The same things were measured in two ways. Each way mixes the same 10 hidden numbers, adds some noise and spreads widely along 7 directions of its own, which tell nothing about the thing.
In the rows, 128 means zero.
Some things both ways: the first way, then the second way.
[ 97  78 119 117 122 146 174  99 143 131 166 132 107 122 166 161 106 130
 145 115 175 127 112 123 108 147 155 143]
[140 141 112 122 105 117 143 127 117 115 116 106 128  96 104  93 131 160
 140 132 133 116 116 132 128 119]

[159 158 137 120 167  89 102 115 132 101 139 144 130  97 109 131 151 162
 127 131 121 127 156 143 111  91  89 129]
[129 127 162 100 200 131 104 114 125 127 115 117 126 129 155 149 102 162
 130 124 136 127 143  77 108 180]

[ 69 114 137 182 103 164 176 134  60 156  68  98 178 176 119  69  75  98
 111 126 127 128 183 138 168 152 139 110]
[122 173 161 133 114  82 149 134 145 105  95 108 112  92 116  86 134 163
 146 152 108 111 111 143  57 111]

[170 139 119 116 122 170 107 125 146 142 109 120  98 109 143 132 100 177
  86 112 120 128 125 139 137 122 146 102]
[127 165 150 179 115 119 130 142 125  74 102 107 158  89 168  90 166 105
 131 145  88 123 131 135 117  79]

[182 137 118 120 106 124  87 112 144 139 134 150 128 123 134 152 151 142
 126 129  77 107 150 115 171  76 113 180]
[132 149 147 137 120 145 104 124 153  97 122 134  99 117 104 116 147 117
 150 140 108  81 112 144 120 124]

[123 136 106  72 150 100 145 108 136 133 152 164 144 133 120 179 125 129
 148 103  84 129  99 138  66 157 123 141]
[186 106 124 148 164 167  92 117 148 107 123 132  93 126  86  88 155  74
 167 150  97  50 111 177 158 137]

[105 163 113 146 106 168 137 109 123 145  99  96  77 110 158  82 134  97
 124 138 152  87  66 121 100 151 132  97]
[ 65 114 121 122 109 168 139 123  93 162 122 158 172 171 124 104 126 149
 100 128 103 135 148 110 165 139]

[122 133 134 177 117 161 141 102 126 166  86 115 124 151 124 129 132 124
 111 105 119 124 125 108 199 100 135 143]
[118 122 176 184 137 103 119 158 104 105 114 129 135 160 115 143  66 109
 128 125 146 125 111  96  84 138]

[132 116  96 100 153 133 177 151 123 144 107 152 138 154 109 164 117 152
 122  90  84 145 101 152 131 152 134 134]
[123  86 106 125 104 121  99 135  63 155 147 121 144 160 103 147 111 153
 111 104 172 158 126  89 128 136]

[136 158 124 106 143 139 121 158 102 140 101 110 133 140 142  87  90 126
 115 151 128 124 120 176  94 181 160  89]
[165 135 147  97 187  74 106 132 172  90 116  83 109 112 135 166 127 124
 145 164 128 124 121 126  62 109]

[139 147 143 130 158 107 116 114 116 106 150 141 132 109 124 123 126 155
 144 115 148 130 160 127  76  87  91 133]
[114 104 187 179  98  88 127 159 130  93 166 132 157 144 180 123 160 115
 113  94 105 111 123 111 127  91]

[104  99 101 146 151 131 173  93 137 163  87 152 151 162  98 157 111 153
 109 112  97 164 121 143 202 131 156 115]
[142 153  92 141 109 168 124  98 115 123 143 137  75  78 124  37 184 138
 129 101 115 122 145 163 162 124]

[159 172 126 130  95  93  58 131 173 134 123 135 122 119  97 164 192 107
 133 150  80 133  86 100 144  94  93 130]
[ 76 148 106 138  81 159 142 128 111 146 134 138 145 122 138 125 148 134
 114 109 128 160 143 135 164 110]

[132 134 150 128 143  98 112 114 151 115 155 139 121 119 135 144 137 149
 126 121 154 121 164 113  94 113 118 121]
[121 156 137 165 112 131 156 122 100 135  98 141  82  77 113  38  56 203
 173 137 164 102 126 154  77 182]

[130  99 107  89 176 106 129 142 136 111 155 145 135 118 132 126 112 158
 134  95  93 130 157 154 113 152 127 127]
[108 111 125 126 135 138 103 139 115 123 127 114 142 136 122 146 126 142
 145 148 134 132 132 125 123 119]

[158 116 127 116 137 133 127 161 119 119 137 149 124 141 141 110 112 160
 110 106 130 108 176 111 111 107 122 139]
[117 130 118  98 108 119 140 129 120 145 143 138 114 141  98 147  89 157
 128 116 161 142 126 118 108 141]

[116 101 115 165 136 139 152 149  97 148  89 102 154 158 120  93 126 107
 136 143 116 150 143 172 226 130 140 143]
[109 151 146  84 174 151 113 113 165 119 112 108 138 129 135 149 152 136
 131 143  87 118 141 120 134 126]

[179 170 147 106 106 161 101 165 106 141 105 110 133 136 136 118  99 143
  90 141 123 113 138 148 106 139 136 124]
[112 135 161 183  70 125 158 134 119 101 122 167 144 105 167  48 143 153
 155 155 100  87 127 158 117 124]

[ 72 133 142 142 120 146 136 161 105 132 111  75 124 144 146  53  90  88
 112 139 183 119 131 136  72 197 144  50]
[118 115 138 127 160 109 136 139 145 117 122 115 151 147 140 161 115 113
 122 139 122 141 129 117 135 108]

[154 105 142 136 131 149 105 146 119 127 137 113 145 124 136 128  91 168
 121  79 111 145 213 138 153  97 115 145]
[103 183 175 158 108  95 153 145 110 108  89  74 132  56 142  94 117 196
 174 124 132 119 119 140  60 128]

[141 135 143 131 132 117 108 177 146 126 127 129 125 146 117 126 127 170
  94  78 113 111 191 108 105 114  77 115]
[126 136 146  98 172 152 136 114 140 101 128  90  75  97  86  76 139 174
 158  98 127  89 123 138 163 147]

[158 172 114  90 121 114 124 125 132 155 121 138 139 140 121 187 143 122
 144 121  88 133  84 160  93 138 110 146]
[152 139  95  58 133  70 127 130 178 139 135  71 111 100  96 150 192 138
  95 101 115 143 111 128 121  78]

[113 169 106  77 128  89 128  78 152 144 148 161 125 124 130 182 135 113
 157 167 117 120  43 145  39 166 133 120]
[131 149 142 136 114 100 115 139 103 111  99 106 141 111 129 120  84 184
 165 163 144 128 124 111  55 120]

[123 143 131 139 109 126 117 135 120 122 127 114 120 121 139 113 125 115
 145 174 171 140 110 146 102 127 130 105]
[148 119 155 166 119 159 100 117 101 114 144 154 122 115 166  78 127 144
 161 115 127  85 139 124 138 162]

[ 97 123 136 129 130 121 124  95 118 140 133 116 162 137 123 125 110 104
 135 127 114 133 148 136 133 145 133 129]
[104 126 122 121 125 163 142 108 133 148 125 152 114 111 141  86 149 158
 142 125 120 108 137 151 164 161]

[162 156 126  95 115 150 121 145 130 122 140 131  90 116 151 113 122 143
 105 153 167  89  93 121  65 127 119 123]
[142 123 108  91 106 117 146 111 147 140 145 147 118 136 117 107 153 140
 112 119 118 120 126 130 150 115]

[173 148 138 119 156 159 143 151 104 139 106 123 122 141 127 125 114 151
 107 118 149 137 107 146 129 116 144 137]
[151 112 122 123 158 141 153 115 161 146 131 167 142 151 148 124 115  72
 105 129  97 112 143 151 155 149]

[206 185 137 102 154 117  60 172 158 121 117 140 110 109  96 152 152 188
  95 112  61 116 118 132 127 100  92 140]
[128 141  89  88 146 119 180 110 174 135 128 118 111  91 130  72 173 131
 124 149  91 136 148 193 140  94]

Other things, the second way, with their names:
(387): [117 130 135 155  98 153 100 133 103 106 121 129 116 126  90 112 128 142
 157 140 136 100 111 127 132 130]
(447): [119 146 119 102 154 154 140 109 120 146  85 103 144 102 119  96 150 153
 134 140 100 120 134 133 148 148]
(572): [183 107 114 135 142 122 124 120 164 123 132 155 125 141 132 120 140  70
 128 153 102  98 120 157 142 121]
(305): [172  87 178 185 173  90  95 152 164  91 149 118 125 158 153 155 161  43
 133 112  99  98 106 129 148  89]
(244): [ 65 138 153 114 139 163 135 130  87 115 114  97 161 119 133 126 127 177
 133 118 129 135 150 104 141 150]
(107): [138 120 173 193 152 165 101 124 114 116  98 149 125 134 140 110 127  88
 171 145 109  75 117 143 143 174]
(160): [ 94 138 161 174  93 113 107 153  81 139  83 141 180 155 129 155  70 151
 112 139 135 126 112  63  88 152]
(245): [114 112  71  74 146 203 131  81  71 190 124 154 126 132 106 107 108 178
 101  97 163 151 157 101 195 216]
(452): [113 137 137  98 110 130 139 121 128 138 173 129  93 125 121 134 123 161
 133  76 155 137 138 132 127 142]
(153): [100  96  99  95 134 165 144 109  80 160 132 145 143 132 125 101  71 204
 149 152 172 138 160 131 130 187]
(622): [172 121 134 123 156  98 128 128 172 126 120 128 161 129 163 140 149  84
 101 139  82 103 126 127 123 113]
(381): [123 150 108 128 113 130 142 124 140  93 133 129 101 104 101  84 141 130
 128 144 122 124 128 152 120 100]
(322): [156 143 155 143 198 131 110 125 163 113  90 143 128 157 128 173  92  52
 113 140 102 109 117  97 126 151]
(46): [147 126 131 171  87 129 105 127 103  85 155 130  85  97 119  26 164 154
 169 140 116  89 126 165 101  90]
(483): [ 86 124 114 142  93 112 134 145 105 136 113 140 163 154 129 138  93 151
 115 158 138 160 127 105 112 103]
(707): [160 104 134 111 143  98 117 118 163 117 151 132  76 123 117 150 139 137
 153 130 162 113 109 139 119 140]
(268): [167 118 103  97 150  94 134 117 166 115 127 119  96 131  83 158 145  98
 118 139 145 129 104 129 145 118]
(324): [106  89 135 130 144 126 125 129 110 117 151 142 144 148 159 125 139 138
  96 109 139 139 146  91 159 138]
(595): [115 129 162 153  89 114  92 136  80  88 128 111 135 130 108 116 163 146
 148 145 131 119 118 115  89 112]
(478): [116 120 135  85 146 113 126 131 119 120 132  96 175 148 140 156 140 148
 113 129 114 148 144  92 133 101]
(30): [ 98  87 127 140 114 136 116 137  84 128 164 141 173 171 154 163 147 111
  83  91 143 166 147  84 172 121]
(355): [115 104  78  49 128 146 123 100 136 169 160 168 126 177 116 153 133 152
  72 105 140 164 148  80 180 132]
(672): [157 152 162  57 181  85 124 109 155  83 127  78 110  96 132 181 154 154
 142 130 149 135 131 103  83 144]
(613): [129 163 118  85 158 152 123 107 144 134 101 131 133 146 117 147  94 133
 135 151 115 136 139 110 126 137]
(620): [141 166 136 108 154 131 171 116 159 136  90 118 142  93 142  92 100 137
 150 153  92 103 141 163 100 152]
(604): [123 144  77  51 178 189 141  90 149 141  95 126 147 132 105 137 126 121
 123 169 103 134 156 139 176 145]
(403): [217  68  67 146 150 110 108 122 115 176 148 155  76 160  76 110  90  71
 127 130 169 129 115 162 120 150]
(221): [135 121  99 123 120  93 159 129 124 141 110 140 152 139 129 142 101 124
 112 162 148 162 130 124 121 118]
(609): [102 147 169 146 103 106 112 142 119  69 134 109 132  97 154 106 141 173
 139 134 127 110 131 106  74 110]
(621): [136 150 127 100 137 127 143 120 155  97 129 114 166 114 167 166 162 102
 112 132 104 145 143 114 158  96]
(42): [137 130 105 166  92  99 151 135 147 159 101 146 115 114 120  98 131 119
 128 142 121 126  99 159 136 109]
(719): [ 98 123 159 143 100 130 108 140  90 152 147 131 114 136 125 121  93 182
 140  84 156 124 129 107  88 159]
(748): [160 130  85 120 126 113 158 126 122 198 130 136  99 114 112  96  42 161
 127  93 167 142 131 146 103 168]
(65): [136 116 107 126 108 125 151 120 134 101 132 126 140 119 114  97 200 100
 126 157 105 121 123 166 169  93]
(260): [118 102 119 128 157 141 115 131 147 145 123 141 177 153 179 149 140 105
  95 139  92 133 142 107 170 120]
(560): [100 119 146 132 142 127 140 134 116 101 117 125 167 135 148 109 140 140
 104 140 104 125 141 101 143 117]
(473): [180 104  58 104 181 149 160  98 154 167 126 160 114 144  99 100 117  56
  91 134 112 132 142 168 181 148]
(460): [134 102 129 155  95  84 132 153 107 148 151 131 134 140 137 102 100 156
 122  99 147 138 121 114 104 106]
(13): [125 160 135 108 132 104 133 130 127 144 124  98 140 101 164 149 100 168
 132 110 143 164 145 112  78 128]
(566): [124 136 158 143 113 117 128 137 137  55 156 105 134 105 150 120 184 117
 128 113 115 115 128 127 142  82]
(499): [167 104 126 130 174 141 101 129 143 130 126 117 118 135 111 137 114  98
 133 117 122  95 111 122 152 145]
(255): [117 163 120  69 141 119 140 127 136 129 124 100 139 140  97 168  89 142
 110 125 131 153 139 104  86 117]
(410): [131 155 134 112 119 129 136 118 128 128 127 125 109 130 112 134 104 140
 146 120 139 135 126 126 111 127]
(573): [141 116 113  85 127  98 123 127 126 139 129 114 142 149 102 159 124 135
 111 136 133 141 121 104 108 117]
(156): [110 150 159 172 106 159 167 122 140  74 115 145 153  95 176  60 173 116
 141 143  79  91 137 154 184 110]
(574): [110 110 122 173  94 151 140 130 123 165 135 189 144 152 145  91 143  99
  98 116  97 108 131 145 167 149]
(40): [175 104 119 126 159 142  79 113 125 146 150 144 114 147 143 154 103 110
 147 133 144 123 137 129 113 154]
(508): [124 127 130 124 116 119 115 136 102 142 146  96 100 111 100 124 126 172
 124  65 161 135 118 103 137 137]
(309): [149 110 119 113 192 134 112 124 161 120  96 124 193 155 168 162 126  83
 116 183  78 123 140 109 167 105]
(712): [ 97 118  97  98 108 179 129 110 102 177 122 161 188 176 133 145 129 120
 108 141 103 147 151 121 175 136]
(675): [120 175 145 126  82  40 178 151 132 127  79 101 146 101 111  94  99 184
 123 157 123 139 106 120  37  89]
(477): [163 127  99 124 169 125 114 119 141 163 102 147  96 147  87 119  70 102
 124 159 133 125 125 142  87 155]
(600): [146 134  96 114 150 131 131 114 165 124 132 135 142 113 167 128 157  96
 111 156  97 142 152 151 129 105]
(684): [116 169 148 149 152  99 123 143 130 122  69  89 142 120 112 148 102 122
 130 145 117 142 110 106  91 113]
(416): [126 155 106 126  99  83 153 127 120 129 112 116 107  96 112  86 136 168
 130 148 142 158 124 139  84  93]
(532): [102 143 139 107  91 131 116 108  86 146 131 118  61  83  83  92 157 233
 138  77 180 123 110  98 125 186]
(754): [136 152 134  91 114  94 111 130 155  92 148 107 111 127 103 156 158 131
 117 121 127 132 117 111  94  86]
(219): [ 99 138 185 129 130 104 114 148 112  78 118  64 149 104 134 148 161 177
 153 119 130 115 115  98 109 104]
(556): [108 143 114  63 144 142 137 105 148 144 130 121 122 121 130 115 156 171
 115 121 111 136 146 120 147 131]
(288): [159 121  82  78 185 172 129  99 169 175 135 146 121 141 127 129 127  82
  93 105  91 119 153 146 178 156]
(438): [148 156 121 129 132 146 165 121 160  85 123 124 136 116 119  88 138  74
 161 180  80 107 146 204 122  81]
(548): [129 156 139  38 138 132 153  97  93 105 141  93 143 115 112 144 131 178
 129 106 153 150 155  97 115 158]
(597): [107 116 134 190  78 131 100 155  81 156 116 147 168 164 125 128  93 116
 131 132 126 129 120 115 107 124]
(617): [134 136  75 113 105 129 199 118 158 167 140 150 131 117 134  83 118 105
 125 145 103 143 150 211 131 102]
(736): [100 124 170 147 135 157  95 137  84 112 142 125 186 156 181 176  94 127
 132 107 131 144 161  79 120 141]
(345): [ 90 109  97  99 117 189 150 100 147 168 157 198 119 152 141 106 140 129
  95 115 110 121 157 143 193 165]

Some of these things the first way, each followed by its name:
[ 88 167 114 148 127 106 145  63 122 168  99 140 153 151 107 163 140  91
 167 136 107 151  76 140 116 130 126 122]	(288)
[153  98 136 137 136 150 168 237  92  79 121 145 105 136 134  92 104 171
 114 114 176 130 169 112  97 122 139 118]	(548)
[170 137 107 118 142 105 108 183 153 108 121 161 103 117 115 139 144 191
 120 134  94 123 135 142 129 108 102 127]	(46)
[119  97 134 142 160 103 134 182 109  87 135 100 143 113 123  84 122 145
 135 117 155 155 205 175 133 134  99  95]	(260)
[122 107 128 154 134 160 136 164 102 119 117 116 121 132 140  70  76 182
 103  89 150 119 210 129 112 105  94 103]	(460)
[109  98 107 124 189 131 176 113  85 126 134 146 144 142 154  77  71 158
 138  87 150 132 193 153  90 130 142 112]	(719)
[ 73 119 134 153 152  99 153 133 117 125 130 136 146 154 104 129 129  98
 171 141 149 162  92 127 116 144 138 123]	(617)
[143 124 113 141 116 120 130 131 124 135 114 155 133 144 123 131 140 135
 131 146 105 118 140 119 163  95 121 156]	(754)
[165 153 102  92 178 109 131 117 125 147 115 176 149 149 104 161 109 173
 128 108  84 158 108 156 105 116 136 126]	(736)
[104 131 131 212  85 104  87  85 150 145 120 108 125 120 114 155 190  70
 198 203 138 172  66 133 238  64 118 171]	(13)
[ 77 105 124 151 118 117 186 182  82 111 110 126 156 156 113 102 122  96
 152 134 144 141 149 140 112 159 116 116]	(573)
[118 139 144 168  80 127  69 156 153  77 141 105  72  67 139  65 160 131
 113 164 157  82 156  77 111  99  80  90]	(416)
[122 155 140 160  92 132 121 128 104 124 119 100 128 111 132 131 141 100
 165 157 153 143 117 152 120 112 107 134]	(622)
[119 140 145 167 108 139 127 124 111 145 110 106 140 139 123 145 131 103
 157 139 135 151 117 141 160 115 134 152]	(620)
[121 106 131 114 132 127 175 114 104 140 124 127 164 155 124 142 124 105
 118 116 133 133 149 137 148 143 142 143]	(532)
[126 110 132 138 113 134 119 125 148 128 158 100 101 106 154 153 157  98
 170 140 150 138  87 139 155 125 133 164]	(219)
[141 145 120 118  95 165  80 120 141 143 120 102 113 103 139 116  95 159
  95 124  85 103 141 143 133 133 104 117]	(309)
[ 84  93 138 168 137  94 123 126 141  85 162 122 114  92 133 118 155 120
 169 100 137 133 176 103 130 112 104 127]	(244)
[140  92 127  96 169 151 149  73 115 129 160 151 137 119 150 139  80 153
 125 120 130 125 135 135 143 126 181 172]	(672)
[110  93 104 124 155 128 121 107 103 114 139 152 156 120 131  81  66 167
 130 115  94 131 206 138 127 114 125 119]	(40)
[ 73  87 147 171  75 137 113 143 141  80 162  95  93  78 142 106 158  77
 161 150 155 111 123  80 149 133 122 137]	(65)
[165 122 131 115 123 165 126 163 111 115 129 116 108 116 147 106 108 146
 111 139 151 119 128 139 130 123 140 139]	(572)
[175 157 116  81 167 103  77 104 143 111 143 168 132  90 121 139 103 204
 108 104  69 118 175 140  79 110 114 113]	(600)
[130 146 127 172  56 125  56 138 146  62 155 121  61  36 147  87 194 101
 169 170 119  78 123  65 122  70  76 144]	(595)
[ 90 103 148  90 148  84 182 169 118  96 158 136 156 154 112 135 139  86
 129 143 184 136 116 125  60 190 136 104]	(268)
[147 181 112 122 107 107 110  93 154 163  97 158 133 148  95 167 170 128
 108 165  75  99  76 119 153 100  93 151]	(355)
[162 126 114 102 164 132 130 180 129 105 136 143 104 115 128 116 112 192
 112  99 123 121 146 147  93 119 100 124]	(478)
[197 129 128 152 103 153  78 154 170 133 110 130  81 110 145 135 152 180
  90 118  92 100 160 103 210  76 130 152]	(381)
[ 55 117 120 138 108 139 181  84 122 144 115 118 129 132 140 133 109  91
 133 116 147 127 107 118  95 185 157  85]	(245)
[167 141 142 146 112 112 119 203 143 138  96 123 133 162  97 172 171 122
 127 155 124 167  95 146 187 121 136 140]	(566)
[ 70  79 117 157 147 137 181 151 120 134 120 137 122 165 124 115 107 110
 151 143 157 154  76 122 158 161 178 125]	(438)
[136 154 129 127 102 121 116 155 130 144 113 116 137 144 125 151 132 122
 133 114 110 138 134 144 104 138 107 117]	(499)
[126 130 125 121 133 110 132 155 116 124 120 158 152 163 102 110 118 139
 106 135 126 126 146 104 100 113 105 114]	(410)
